The same things were measured in two ways. Each way mixes the same 9 hidden numbers, adds some noise and spreads widely along 6 directions of its own, which tell nothing about the thing.
In the rows, 128 means zero.
Some things both ways: the first way, then the second way.
[ 49 130 107 148 147 145 162  88 139 131 107 150 125 203 160 145 139 172
 162 108 163]
[155  95  96 122  59 138  83 105 117 163 144  98  99 112 154 181 155 109
 125  95 113 105]

[ 61 136 157  93 146 118 123 165 107 131 146 122 123 100 174  96 176 135
 135 127 133]
[132 119 137 139 114 155 147 160 133 114 150 132 146 180 131 152 123 194
 101 147 141 124]

[161 139 111 136 145 116 148 139  91 162 155 109 135 132 130 103 175  74
 138 151  94]
[102 110 145 221 100 176  40  83 111 147 184 109 107 133 175 155 109 106
 165 100 110  62]

[134 150 113 135 146 100 105 103  95 107 125 163 116 174 157 142 199 116
 109  98 149]
[123 131  77 159  85 170 121 140 101 116 138 138 136 133 165 130 144 112
 116 131 130 103]

[166 133 169  77 104 107 158  76  98 162 139 158 119  57 121 205  81 150
  90  85 130]
[142 138 147 102 128 136 118 146 106  63 176 158 135  90 148 122 114 150
  93 125 120 138]

[ 55 122 136 145 172 104 163  77  88 140 140 147 123 128 197 125 160 118
 138  78 122]
[195 127 148 129  90 168 118 171 107 121 185 151 123 152 115 183 146 183
  86 120 134 151]

[171 137 133 114 127 115  87 136 127  97 123 151 107 165 111 135 182 105
 114 132 122]
[192 109 142  88 109 156  91 119  94  70 199 139 138  99 132 172 139 186
  73 142  90 175]

[113 143 152  71  85 174  80 140 150  81 120 140 125 115 145 160 132 193
 151 102 172]
[102 143 152 170  88 130 160 136 107 128 151 168 113 168 141  86  87 119
 121  96 148  89]

[162 120 136 126 115 113 164 157 113 141 145 115 144 138 103  88 165  85
 127 143  55]
[106 153 155 145 143 140 130 170  75 102 189 138 155 157 133 147 141 163
 104 104 112 184]

[119 115 189  96 112  97 117 123 113 137 140 163 129  86 134 111  99 121
 100 114 163]
[ 89 130 113 129 138 146 158 198 100 101 122 154 146 153 155 130 118 186
 110 132 203 111]

[ 69 128 140 132 178 105 127 127 126 127 147 145 120 103 120 129 159 113
 124 123 127]
[141 128 158 130 169 133 132 139 120 123 118 150 146 130 118 176 107 187
 127 134 132 161]

[207 103 154 109 109 123 107 130 126 147 131 160  95 120 129 129 118 118
 103 116 122]
[102 119 146 126  98 145  94 133 111 104 143 132  92 120 132 129  85 150
 123 120 148  63]

[155 136 116 116 103 140 162 129 129 145 121 142 136 156 109 155 120 166
 130 127 126]
[142 135 131 108 132 117 158 138  94 109  87 156 114  73 161 145  83 139
 118 174  75  98]

[172  94 133 134 149 117 164  90 112 181 162 153 123 129 126 129 102  86
 141 144 120]
[142 130  96 148 159  95 148 118 108 147 105 153 110 157 135 161 118 118
 129 107  85 125]

[135 134 190  59  98 124  98 124 115 107 162 138 132 107 112 118 136  95
 131 149 145]
[215 118 183 171 158 120  90  65  70 127 225 151 113 161 131 184 122 155
 104 108  16 199]

[ 96  71 134  91  77 162 109 217 132 102 121  85 129 196  84  65 192 145
 141 128  87]
[ 98 125 118 132 128 165 108 205 116 126 154 126 110 164 128 152 158 166
 118  86 213 123]

[121 131 173 101 116 105  85 131 135 113 116 149 113  84 137 124 121 130
  97 104 158]
[ 75 110 125 100  96 130 130 105 153 155 108  82 125 127 147 110 129 121
 125 120 138 119]

[ 40 119 208  39  87 147 109 157 107  90 136 140 127 101 136 143 125 213
 120  92 157]
[155 120 156 118  98 154  85 101 113 116 150 138  82  93 128 150 100 143
 115 143  67 112]

[208 137 118 201 133 131 134 143 146 165 117 124 146  84 121 104  54 100
 138 156 112]
[163 168 116 105 199  88 191 174 186 132  75 128 121 173  98 160 141 121
 125 143  68 158]

[166 151 106 120 129 154  73 164 163 101  98 135  79 173  94 157 180 155
 118 138 124]
[107 105 126  92 125 122 113 143 147 104 117 129 113  99 141 137 111 165
 117 115 163 105]

[143 134  83 153 157 108 164  99 117 170 135 139 129 125  93 173 143 119
 112 109 125]
[105 125 121  28 132  61 195 130 169 129  77  94 163  62 176 103 141 107
 106 132 123 163]

[225 143 176  70  75 136 111 157 154 117 156 147 142  91  94 117  98 103
 137 179 120]
[142 114  78  68 159  83 201 131 150 147  30 120 141 105 147 173 149 144
 110 175  65 178]

[145  59  52 249 195 127 134 120 141 160 152 161 146 199 108  71 140  62
 169 144 142]
[141 120 119  98 113 110 135 138 149 154  94 116 120 111 128 157 121 116
 134  96 160  94]

[128 129 187  78  87 149 105 142 126 117 138 138 132  84 127 140  80 165
 134 132 162]
[126 136 132 201 123 152  63 101 114 118 191 144  92 173 127 144 115  97
 140  79  91  95]

[ 95 107 153 137 128 129 101 177 114 118 136 120 139 114 110  86 131 124
 126 130 135]
[105 137 126 105 111 136 102 160 154  85 222 101 143 163 129 118 174 137
  89  65 156 165]

[123  74 149 139 152 100 153 110 134 150 137 134 135  91 127 130  77 108
 136 130 109]
[117 135 127 149 129 147 110  85  99 124 116 138 123 134 104 155 106 139
 126 126  94 141]

Other things, the second way, with their names:
z409: [ 98 128  90 111 103 144 123 125 108  71 156 147 136  98 176  80 134 100
  99 120 149 107]
z466: [172 120 131 106  91 127 101  89 143 121 183  93 116 125 148 145 157 101
 101 109  52 149]
z97: [ 82 123 100 125  94 148 128 147 100 116 139 120 146 121 160 130 144 136
 112 113 151 128]
z44: [201 101 163 116 116 136  99  78 108 146 168 114 123  92 166 183 149 138
 103 146  34 189]
z934: [134  99 138  90  73 141 151 127 133 124 155 120 127 129 158 100 135 157
  88 131 171 137]
z976: [126  98 183 158  94 154  96 154  92 136 196 149  99 147 165 148 108 177
 114  81 187 105]
z170: [102 111 139 138  84 139 107 110 106 119 164 133 124 131 145 126 112 145
 113  98 138 115]
z100: [166  92 109 116 134 137 122 138 140 160  74 134 103 121 125 197 117 171
 137 143 143  94]
z861: [115 125  88  92 143  92 170 138 105  97 126 145 128 161 127 135 133 163
  83 127  90 168]
z830: [ 97 103 168 159 105 158 122 164 102 147 136 141 128 122 177 171  96 203
 134 132 173 101]
z169: [105 127 136  94 104 111 138 106 139 168  64  81 114 105 111 158 100 128
 135 152  85  92]
z997: [113 121 192  74 137  84 148 148 145  93 153 141 128  95 138 130  83 189
 102 118 117 141]
z935: [126 107 145  92 120 144 157 119 153 118 100 144 154  89 162 101 105 161
 105 153 177 139]
z707: [152 137 116 130 164 145 118 158 130 101 108 163 108 131 103 167 109 164
 127 140 118 109]
z172: [170 136  47 106 116 178  60 199 137 105 116 118 110  94 124 210 174 116
 139 115 161  63]
z4: [107 109 134 110 113 113 181 154 172 167 108 115 155 153 150 129 151 155
 114  93 182 175]
z807: [171 122 117 126 136 132 115  62 128 145 102 144 133  79 136 158 126 100
 130 142  58 163]
z818: [135 144 139 187 119 177 118 145  99 117 160 175 123 161 129 138 120 140
 119 117 134 142]
z201: [166 134 141 154 163 142 135 130 142 133 126 162 131 142 134 139 112 126
 129 124 130 130]
z591: [162 121  89 163 105 199  82 159 142 134 131 119 104 153 135 180 161 142
 138 135 143  90]
z105: [146 110 154 190  35 207  28 125 117 147 186 106  83 112 159 179 108 121
 153 111 138  27]
z704: [ 99 132 182 130 104 108 117 121  76 131 150 134 125  87 146 149  81 144
 128 103 105 125]
z243: [177 156 146  96 156  52 231 156 149 108 140 151 158 161 146 130 116 137
  89 144  48 171]
z526: [ 62 117 139  78  91  83 172  61 131 166 108  62 154  80 194  78 136  74
 111 129  76 167]
z178: [163 120  70 110 108 100 199 163 124 110 130 157 143 171 169 132 151 131
  79 139 109 140]
z471: [137 151 121 207 133 197  89 184 120 131 132 157 108 168 122 178 108 143
 161 120 169  47]
z159: [ 84 152 105 162 141 148 164 156  87 114  85 166 157 131 151 131  97 147
 128 146 143 120]
z686: [112  87 177 130  64 129 133 119 128 105 166 135 144  95 200 111  68 162
 117 131 161  63]
z687: [114 148 150 193 151 147 100 138 100 207  90 123  92 153 101 195 129 108
 175  82 101 140]
z790: [116 122 140 146 103 150 116 133 118 131 150 140 128 149 129 135 118 148
 121 101 159 122]
z356: [177 122  82 119 110 160 125 131 145 171  73 102 109 125 120 192 156 118
 132 157  94 110]
z432: [ 95 128 151 131 165  87 136 100 161 153 131 115 140 154 139 124 119 121
 136  79 119 157]
z258: [120 105 150 128 100 136 121 103 117 151 121 122 120 106 151 140 104 141
 127 134 120 108]
z641: [144 114 125 130  91 179 138 172 131 134 110 138 141 136 132 163 124 194
 119 154 192 112]
z651: [ 99 146 117  95  99  89 195 110 109 122 142 108 156 147 150  85 155  95
  85 116  72 187]
z196: [131 126  86 133 137 114 132 121 120  97 136 133 114 144 158 140 122 115
 115 142  77  96]
z922: [119 145 102  80 196  72 195 159 160 151  95  95 146 180 109 157 185 142
 102 114  81 219]
z59: [143 141  80 158 112 151 158 208 125 162 127 134 133 213 126 170 176 140
 118  87 182 126]
z456: [139 106 123 103 116  94 119  45 102 134 108 120 109  54 178 135 107  79
 118 146  20 138]
z506: [113 161 118 135 152  95 156 116 130 163 112 106 128 181  97 137 150  86
 122  93  65 175]
z221: [120 104  87  82  85 127 124 116 118 124 127 105 151 100 146 159 167 139
 101 107 127 166]
z222: [198 138 137 109 114 138 103 107 113 105 164 127 126 106 114 174 129 129
 107 133  52 145]
z286: [ 58  95 131  97  97 126 110 124 128 115 132 119 119  85 170 108 112 150
 120 108 163 108]
z709: [143 130 102 126 132 132  93 127 146 149 118 108 130  97 145 176 154  98
 144  96 119 128]
z145: [127 137 100 173 174 119 188 118 116 154  96 150 157 202 136 154 140 131
 122 131  97 179]
z90: [168 109 143 123  97 140 120 113 131 150 151 110 133 125 149 155 141 140
 110 127 106 141]
z197: [146 131  99 161 117 179 100 138 113 105 125 164 130  99 161 145 136 119
 130 140 128 128]
z884: [125 119 105 146 141 130 163 172 131 157 111 134 144 147 188 162 148 136
 134 119 160 127]
z117: [173 124 157 113 110 147 105 136 102  70 192 156 132 119 114 165 110 190
  84 133  98 146]
z191: [140 110 127 109 114 121 202 166 135 119 100 171 156 111 184 117 120 159
 100 152 166 144]
z512: [ 91 128 120 159  79 126 138 111  99 147 157 112 119 162 157 116 127 108
 119 101 119 113]
z81: [165 117  64 125 101 172 145 155 115 130  85 143 140 132 135 186 154 160
 107 173 114 127]
z514: [ 73 120 118 108  53 156 135 139 123 109 123 115 150  98 165  90 118 129
 112 128 184  79]
z435: [117 118  91 106  89 154 115 163 152 162 114 100 109 131 131 140 180 106
 126  81 205 114]
z817: [165 109 110 115 145 134 149 164 114 106 150 142 156 125 184 157 150 167
 102 136 154 154]
z832: [137 146 142 113 122 134 120 159 133  90 189 127 143 147 126 127 139 139
 108  94 135 134]
z723: [138  83 136 156  77 177  66 117 114 123 172 109 132  97 184 182 126 163
 122 141 126  91]
z316: [104  98 160 120 161 124 121 148 115 102 142 161 118 126 150 135  81 200
 118 103 195 113]
z381: [132 104  82  85 106 104 138 119 123 157  98 115 122 110 146 160 171 117
 109  99 117 166]
z987: [158 114 123 129 130 128 120 137 127 125 143 137 125 124 155 172 140 139
 120 123  94 147]
z53: [173 108 105 128 142 117 131 120 102 128 136 145 131 126 165 181 141 141
 111 123  84 154]
z450: [121 142 144 105  92 106 136  97 124 139 131 101 123 109 128 135 103 103
 122 115  80 111]
z10: [118 115 159 115 124 123 143 148 149 134 135 120 148 120 154 148 116 171
 118 124 144 132]
z338: [152 128 133 146 159 127 101 121 122 134 149 119 108 156 127 188 127 147
 130 120  64 140]
z392: [101 124 171 167  91 173  71 125 109 144 185  94 116 158 115 163 118 158
 132  92 142 112]
z158: [105  96 134 120 123 114 145 141 145 128 147 122 126 147 175 122 128 161
 112 113 159 130]
z871: [139 109 157 137 163 122 157 115 150 148  81 146 125 136 146 145  86 162
 134 160 115 126]
z528: [151 124  75 102 148 134 135 115 140 139  91 116 155 100 158 158 174 101
 117 131 111 169]
z571: [190 129 121 180  85 175  86 122  78 114 182 155 104 138 150 162 115 113
 120 135  84  73]
z379: [125 145 135 141 133 141  97 119 118  65 166 161 108 130 123 127  79 140
 118 137  79  86]
z540: [164 133 149 170 135 114 106  84 135 170 170 116 139 153 133 169 151  89
 135  74  89 179]
z299: [ 83  99 164 114 150 120  79  98 124 122 168 100 109 115 143 157 118 181
 122 108 103 158]
z963: [124 132 124 149 126 137 125 118 108 103 150 156 130 148 138 122 111 133
 115 105 122 138]
z157: [135 124 125 119  82 173 113 137 163 120 114 109 125 115 141 132 111 133
 124 160 142  58]
z517: [150 106 105  77 105 146 162 181 173 169  75 108 103 147 116 154 166 170
 111 146 166 135]
z31: [192 105 133 103 140 115 147 138 109 108 135 165 132 127 138 178 110 192
  92 142 124 143]
z461: [145  94 160  80  93 139  97 139 169 165 127  82  95 101 124 172 142 166
 126 111 146 125]
z311: [160  97 109  94 100 159  83 150 152 114 143 111 121  85 150 188 154 155
 126 123 150 108]
z321: [133 134 131 118 123 147 147 173 117  96 153 153 146 134 142 134 132 166
 102 126 171 132]
z765: [118 122 125  96 125 118 139 134 147 132 104 120 125 104 147 129 122 131
 126 129 133 120]
z808: [145 135 159  73 145  88 187 105 158 137 101 122 140 112 132 118 115 131
 105 149  86 172]
z295: [139 113 104  70  61 162 120 156 124  42 178 142 163  71 181 106 133 162
  76 142 189 103]
z672: [ 97 119  82  73 108 119 171 164 167 169  37  97 128 102 155 131 160 112
 136 123 182 112]
z183: [126 116 129 128 119 120 149 116 118 130 130 121 125 130 161 141 106 137
 118 141  92 112]
z578: [113 162 115 115 149 113 143 126 131 112 115 116 159 115 128 134 136 107
 119 127  81 157]
z513: [153 150  85 176 119 164 182 177 105 152 113 155 141 230 121 152 161 147
 104 133 141 141]
z351: [165 142 175 133 171  99 138 133 124 128 152 159 135 158  98 174 107 170
 115 100 103 172]
z631: [120 154 109 127 104 158 125 153 112 147 103 128 128 109 126 137 152 103
 131 104 161 123]
z339: [184 146 175 128 129 120 151 134 135 121 145 150 156 104 143 147 107 136
 117 136  98 142]
z881: [175 121 132  98 107 163 116 144 141 124 120 155 108 104 109 138 134 150
 104 122 169 140]
z130: [135 114 100  28 136  89 193 151 185 111 105  90 161 128 140 118 178 149
  79 131 134 189]
z70: [ 89 110  87  44  91  87 203 104 146 148  30  97 159  71 160 109 125 121
 110 160 129 142]
z301: [147 103  68  38 113  91 230 109 166 170  43  70 167 106 184 124 177 108
  92 179  90 180]
z729: [119 156 142 156 125 101 150 103 125 175 117 111 135 150 124 134 119  79
 139 100  71 143]
z524: [151 140 126 115  63 164  94 172 123  90 203 122 127 145 119 147 156 140
  92 101 138 116]
z146: [151 109 110 123 126 101  99  71 143 110 164 119 110 117 162 144 126  91
 118 105  60 120]
z84: [ 91 136 176 126 146  74 123 102 109 137 174 135 108 141 125 119 102 114
 123  50 102 164]
z694: [159 132 173 181 132 138  93 132 138 109 210 147 121 168 134 154 106 141
 127  95  96 118]
z389: [126 155 102 146 143 128 172 132 137 123 123 135 134 205 108 117 133 116
 111 135 100 135]
z217: [127 108 117  93 123 120 152  91 155 114  98 106 137 119 155 139 111 158
 108 178  71 129]
z490: [ 45 112  84 131 127 123 150 138 123 166  61 106 146 140 145 146 144 138
 138 107 171 144]

Some of these things the first way, each followed by its name:
[172  55 136 151 143 108 108  86 103 130 143 123 126  87 148 136 106  79
 137  91  97] -> z881
[138 127 150 132 145 105 142 110 121 154 108 150  92 143 145 141 110 132
 107 134 122] -> z861
[116 163 183  86  85 151  86 136 138  83 149 184 147 107 166  99 129 155
 146 112 195] -> z105
[ 89 110 103 121 179 117 143 149  84 166 158  83 117 105 137 134 192 104
 138 130  89] -> z871
[ 41  71 109 115 125 156 174 175 132 153 110  82 129 156 102 148 121 213
 149 121 108] -> z707
[ 50 158 117  91 113 115 126 141 120 102 108 120 132 157 100 155 197 172
 104  91 150] -> z526
[157  75  99 222 177  89 102 132  95 130 152 156 151 152 149  59 144  53
 138 124 138] -> z514
[ 68 163 163 109 152 120 122 125 111 132 116 169  96  96 149 183 109 205
  95 100 177] -> z379
[124  88 134 120 113 131 138 147 123 149 147 124 148 107 109 114 114 133
 134 119 130] -> z832
[208 160 180  62 104 120 127 159 124 146 131 107  83  76  99 139 146 102
  95 157  52] -> z299
[ 55 134 113 146 172 124 117 119  82 118 149 117 146 127 161 134 169 126
 155 115 155] -> z191
[ 32 136 159  91 148  92 111  91  92 104 132 159 107 130 205 136 195 142
 111  63 168] -> z513
[106 142 109 140 155 116 124 174 126 127 117 115 100 170  96 105 216 111
 107 135  82] -> z922
[156 126 188 132 139  96  77 125 111  94 166 193 140 116 170  69 130  67
 135 148 161] -> z81
[ 55 142 115 137 161 115 157 134  99 145 145 124 142 164 151 104 179 121
 149 138 142] -> z723
[197 191 132 132  86 134  86 110 189  80  69 165 116 157 126 159 110 148
 119 128 153] -> z97
[144 114  57 183 137 132 143 127 143 143 105  87 143 187 131 110 159  95
 165 139 110] -> z90
[ 58 164  49 167 154 171 135 157 154 128 105 110 141 200 139 136 174 184
 181 146 181] -> z686
[119 158 129 109  74 177  87 184 183  95  75  85 133 150 111 121 102 181
 156 165 164] -> z158
[176 115  71 167 133 128 130 151 151 155  92  84 118 150 107 132 137 114
 131 141  99] -> z130
[194 126 186 116 110 108  80 120 103 105 175 194 151 113 100 106  99  76
 118 156 172] -> z456
[183 134 147 147 123  98  88 117 106 124 156 159 154 131 118  82 124  47
 126 157 172] -> z817
[109  85 115 150 160 121 127 160  95 144 162 120 138 133 114  96 164 101
 143 132 111] -> z765
[134  78 127 125 123 100 160 106 108 153 153 116 166 111  90 133 103  91
 134 129 122] -> z528
[164 149 143 112 121 162 116 162 123 133 168 116 147  77 128 111 126 115
 165 164 122] -> z694
[ 89 114 174 110 169  98 145 113  65 157 159 140 100  75 153 143 138 117
 106 106 100] -> z286
[201 149  76 173 109 159 131 120 180 124 121 120 178 120 103 141  85 117
 182 157 143] -> z339
[149 130 117 123  96 168  73 158 190  76  91 121 127 155 114 126 125 154
 159 142 142] -> z790
[ 91  96  73 132 165 138 155 124 124 157 131 116 109 201 120 149 190 135
 153 132 118] -> z31
[ 92 146 142  50  89 141 105 123 124 103 116 146 122 125 125 202 144 215
 112  83 186] -> z295
[167  64 167 109 102 143 144 163 116 157 179 106 149  76 123  59 114  73
 159 144  72] -> z461
[152 135 108 132 148 153 178 156 127 180 142 104 114 106 110 148 138 141
 146 148  67] -> z997
[202 143 139  97 108 118 121  90 144 123 136 183 116 115 117 169 129 123
 112 106 138] -> z222
[103  76 103 142 132 159  94 206 148 123 116  80 118 189  73  86 158 131
 152 169 117] -> z316
[ 95 118  59 161 146 170 112 199 167 123 108  64 131 183  66 121 177 143
 169 172 105] -> z432
[ 57 190 186  68 102 156 117 155 147  94 129 134 136 108 150 114 142 170
 147 138 154] -> z830
[ 49 108  92 156 143 144 187 137 135 163 109 105 144 156 148 132 123 183
 158 110 128] -> z471
[ 84 128 104 158 160 126  66 164 142  76 118 140 122 181 151  81 212 114
 150 125 149] -> z641
[211 108 147 126  83 130 111 113 121 127 152 171 160 145 141  97  95  94
 150 141 167] -> z571
[108  80 132 165 123 145 183 144 144 129 144 111 169 143 106  70 115  98
 177 138  60] -> z687
[101 121 109 131 150 117 141  79 135 122 120 127 134 118 111 199 112 143
 139 111 137] -> z807
[122 207 120 118 159 105  91 129 134 118  92 149  77 130 162 173 183 156
  94 121 157] -> z217
[114 152 145 126 161 100 150 116  98 160 144 153 104 125 138 125 162 104
 106 126 118] -> z338
[229 129 171  68  64 119 108 129 125 116 148 148 141  92 115 128 119 100
 116 124 122] -> z651
[175 136 100 143 107 145 143 113 150 132  96 136 119 154 155 149 132 155
 142  98 113] -> z524
[ 98 112 163  40 100 137 161 124 106 146 175 133 138 128 108 146 139 143
 139 139 140] -> z53
[120 139 165  89  97 133 117 143 168 109 112 141 118 114 131 116 132 143
 122 117 129] -> z392
[ 89 137  86 107 144 123 180 128 105 173 123 111 114 167 135 157 196 155
 127 110 112] -> z183
[159 105 129 133  96 128  63 155 121  89 112 138 139 166  93 129 120 139
 115 131 175] -> z409
[111 104 159 157 147 113 157 115 127 152 139 150 148  95 155 111  56 125
 148 139 140] -> z117
